The rows of a group lie close to one hidden flat surface of 8 dimensions, which passes through zero. Surfaces can cross.
In the rows, zero is written as 128.
Known rows, each followed by its group:
[100  93 103 108  79  86  89  78 132 148  85 126  54 107 123 144]
(2)
[136  87 129 141 122  98 201 121 106 128 135 100 161  78 138 110]
(0)
[147  82 178 171 152  82 131 133 129  48 125  93 142 113 101 152]
(0)
[180 154 118 102 109 182 123 103  92 163 183  86 123 128  73  92]
(2)
[116 135 151 123 145 132 150  93 126 137  85 111 206 104 116  43]
(1)
[127 154 109 126 109  97 135 121  79 129 132 102 127 151 160  81]
(3)
[ 81  98 114 156 136  69 161 113 115  80  81 126 139  77 129 142]
(2)
[170 185 131  83 107 126 179  98 163 199 125  92 144 111 167 104]
(1)
[118 117  78 129 136 177 116 120 103 103 156 143 111 117  67 149]
(1)
[151 213 127  66 129 167 122  97 159 158 113 107 145 136  97  91]
(3)
[160 213 133  84 149 169 120 138 158  84 124 112 115 138  80 167]
(3)
[ 77 166  50 120 128 122 141 101  83  69  89 122 136 123  95 111]
(3)
[150 146  94 146 121 164  91  71  79 135 186 114 143 165  87  95]
(0)
[125 115 198 145 146 121  75 156 128 126 121 130 118 143 147  90]
(0)
[ 78 121 131 141 145  76 136 118 154  81  30 166 182 145 143 123]
(1)
[105  81  87 201 113 114 114 132  44 109 182 142 106 151 149 133]
(0)
[146 109  58 133 114 197 150 121  63 120 201 130 138 124  59 129]
(1)
[113 101 146 153 135  94 142 161 103  72 117 114 107  95 122 154]
(2)
[108 152  87 106 115  99 183 145 131 112  93 132 120 100 158 166]
(3)
[162 140 113 127 104 143  59  88 138 147 160 132  89 201 117 145]
(3)
[107 117 125 163 162 118 121 110 136  69 109 153 170 144 112 140]
(2)
[ 94 110 118 142 133 125 157 159  78 120 127 127 151  98 133  87]
(3)
[136 104 116 138 118 152 149 140  76 143 165 119 136 109 122 102]
(2)
[121 168 128 122 169 165 130 169 133  47 121 138 141 116  78 165]
(2)
[167 128 134 158 134 119 113  67 131 128 161 108 159 169 124 105]
(2)
[138 151 127  98 131 164 100 104 157 139 120 135 135 140  82 115]
(0)
[ 86 158 127 160 141  83 117  82 106 111  93 111 158 125 161  84]
(0)
[ 85  96 149 135 153 143 114 124 104 136 131 105 123  43 103  79]
(1)
[103 105  75 155  99 111 157 160  78 148 163 149 104 124 186 154]
(0)
[154 135 102 147 111  78 144  89 102  97 142  94 121 153 146 142]
(3)
[214 159 126 128 101 127 132  91 119 119 196  76 102 170 115 172]
(2)
[173 123 111 140 109 165  99 115 115 122 191 122  96 169  92 160]
(3)
[168 120 127 158 116  81 109  32 135 115 143  89 130 156 119 126]
(1)
[167 131  91 110 107 182 143 144  96 178 204 124 110 134 114 136]
(1)
[115  60 161 159 145 142 136 118 109 158 143 132 178  88 113  70]
(3)
[124 158 142  97 127 169 128 196 134 147 102 173 166 175 138  96]
(1)
[114 128 161 166 150  96 155 174  91  65 131 100 135 105 150 137]
(0)
[160 159 110 175 123  93 154  76  79  91 166  76 140 134 143 122]
(0)
[131 111  87 148 127 151 149 120 103 118 172 142 140 135 108 145]
(2)
[ 96  98 164 153 156 113 127 136 106 108 143  86 108  44 117 115]
(1)

New rows. What belongs after each?
[176  78 130 131 134 160 116  95 137  91 154 117 139 135  36 142]
(0)
[101  90 138 158 139 124 120 172 112 121 130 160 138 133 153 122]
(2)
[110 142  68 134 143 158 135 115 140  78 122 173 143 142  87 182]
(2)
[122 176 136  83 140 144 168 165 147 128  77 145 176 123 131 106]
(1)
[ 72  71 110 137 140 135  96 119 135 110  88 175 140 115  87 118]
(0)
[118 112 114 144 127 139 164 159  89 110 116 162 207 172 118  85]
(1)
[138 112 175  98 131 134 107 133 175 176 104 137 141 127 132  93]
(0)
[140  37 151 161 123 152 128 130 127 198 175 154 141 112 136 112]
(3)
[151 126 208 149 127 100 138 193 115 151 135 107 157 156 197  77]
(1)
[ 78  94 103 153 129 130 115 171  94 117 126 170 114 122 146 141]
(0)
[ 92 110 126 128 142 120 141 143 149 155  99 165 161 123 169  98]
(2)
[150 153 187 168 140  66 101 125 128  65 122  89 114 151 156 146]
(0)
[136 144  89 150 114  99 152  48 103 124 145  97 152 128 138 114]
(0)
[ 78 105  78 137 136 144 129 162 146 126 114 206 121 147 146 180]
(2)
[149 146 128  81  86 138 126 149 129 170 135 106  62 116 140 152]
(2)
[139 131 132 110 104  98 122  55 151 170  98 103 129 128 143  92]
(2)
[141 123  74 160 132 124 151 123 142 101 161 160 141 169 149 193]
(2)
[138  79 147 169 143 132 158 162 104  97 170 121 140  92 116 147]
(3)
[136 125 103 113 100 174 146 206  83 124 178 124  74 109 101 176]
(2)
[119 121 147 157 130  72 129 136 144  85  75 156 162 181 159 137]
(1)
[120 105 135 134 123 125 152 131  63  94 135  78 126  68  77  98]
(2)
[174 192 122 110 136 152 122 120 194 153 150 139 136 191 160 161]
(2)
[155 139 150 139 131 122 104 129 133  91 131 119 114 160 126 148]
(1)
[ 79 160  75 122 139 141 157  71 104 131  93 128 175  94 113  83]
(0)
[145 114 158  82 146 138 143  96 199 141  81 119 164 101  83 112]
(0)
[ 89  77 167 181 156 125  74 180 106  88 127 165 126 151 131 124]
(2)
[133 139  76 134 141 177 145 145 138 125 166 180 142 167 123 166]
(2)
[186 179 121 116 129 132 141 110 177 156 162 128 143 186 167 151]
(2)
[108 107 193 129 153 140  98 191 134 125 112 141 138 120 124  89]
(0)
[158 191 123  98 126 135 123 131 176  93  92 146 140 195 116 168]
(1)
[126  82 171 171 120  96  95 181  88  80 144 114  68 129 126 156]
(2)
[120 121 147 115 112 101  99 144 154 150 105 141  84 140 167 149]
(2)
[177 152 152  96  84 100  97 104 155 184 130  95  61 154 162 137]
(2)
[ 69  86 134 158 159 123  98 129 112  76 109 130 119  73  82 124]
(1)
[149 157 124 103 124 156 133 154 108  80 140  94  85 103  70 166]
(2)
[ 97 137 155 133 118  90  88 178 104 125 104 136 102 162 179  90]
(3)
[116  94 122 106 126 167 157 114 157 205 120 154 164  82 114  98]
(3)
[113 109 113 160 149 141 147 173 106 101 157 158 151 135 135 146]
(2)
[125 147 103 114 140 142 141  78 137 110 132  99 135  81  79 140]
(1)
[147 124 140 163 120  86  66  46 107 105 132  92 139 185 118  74]
(3)
[169  72 181 155 116 100 101 131 137 146 156 116 115 153 146 117]
(0)
[115 125 144 100 138 141 136 108 190 173  84 152 152  93 131 128]
(3)
[159 126 156  95  81 125 137 169 132 233 159 116  90 141 210 107]
(2)
[118 133  89 121 114 116 179 169 134 110 105 166 137 144 153 170]
(1)
[159 127 102 147 111 126 129 144 107 100 160 134 113 170 132 173]
(1)
[ 97 193 101 128 141 147 119  96  95 130 114 120 145 130 125  85]
(0)
[105 167 124 107 161 139 150 173 170  81  88 162 132 115 131 179]
(2)
[128 238  82  88 126 165 131 131 137 128 126 135 102 144 139 169]
(0)
[170 120 125  84 115 172 177 156 147 157 158 127 129 108  98 148]
(0)
[100 206 112  80 131 118 134 162 140 103  70 127 107 130 147 128]
(3)
[183 198 179 102 140 132 104 105 169 114 117  83 147 159 117 116]
(1)
[163 139 160 129 141 142 100 144 175  99 136 131 103 140 108 191]
(3)
[165 167 162 125 127  92 168 159 142 110 122 100 133 138 171 148]
(1)
[145  93 101 171 119  98 109  97 125  95 154 141  99 172 141 185]
(2)
[ 90 107  90 131  99  96 155 156 102 170 114 153 108 125 193 114]
(3)
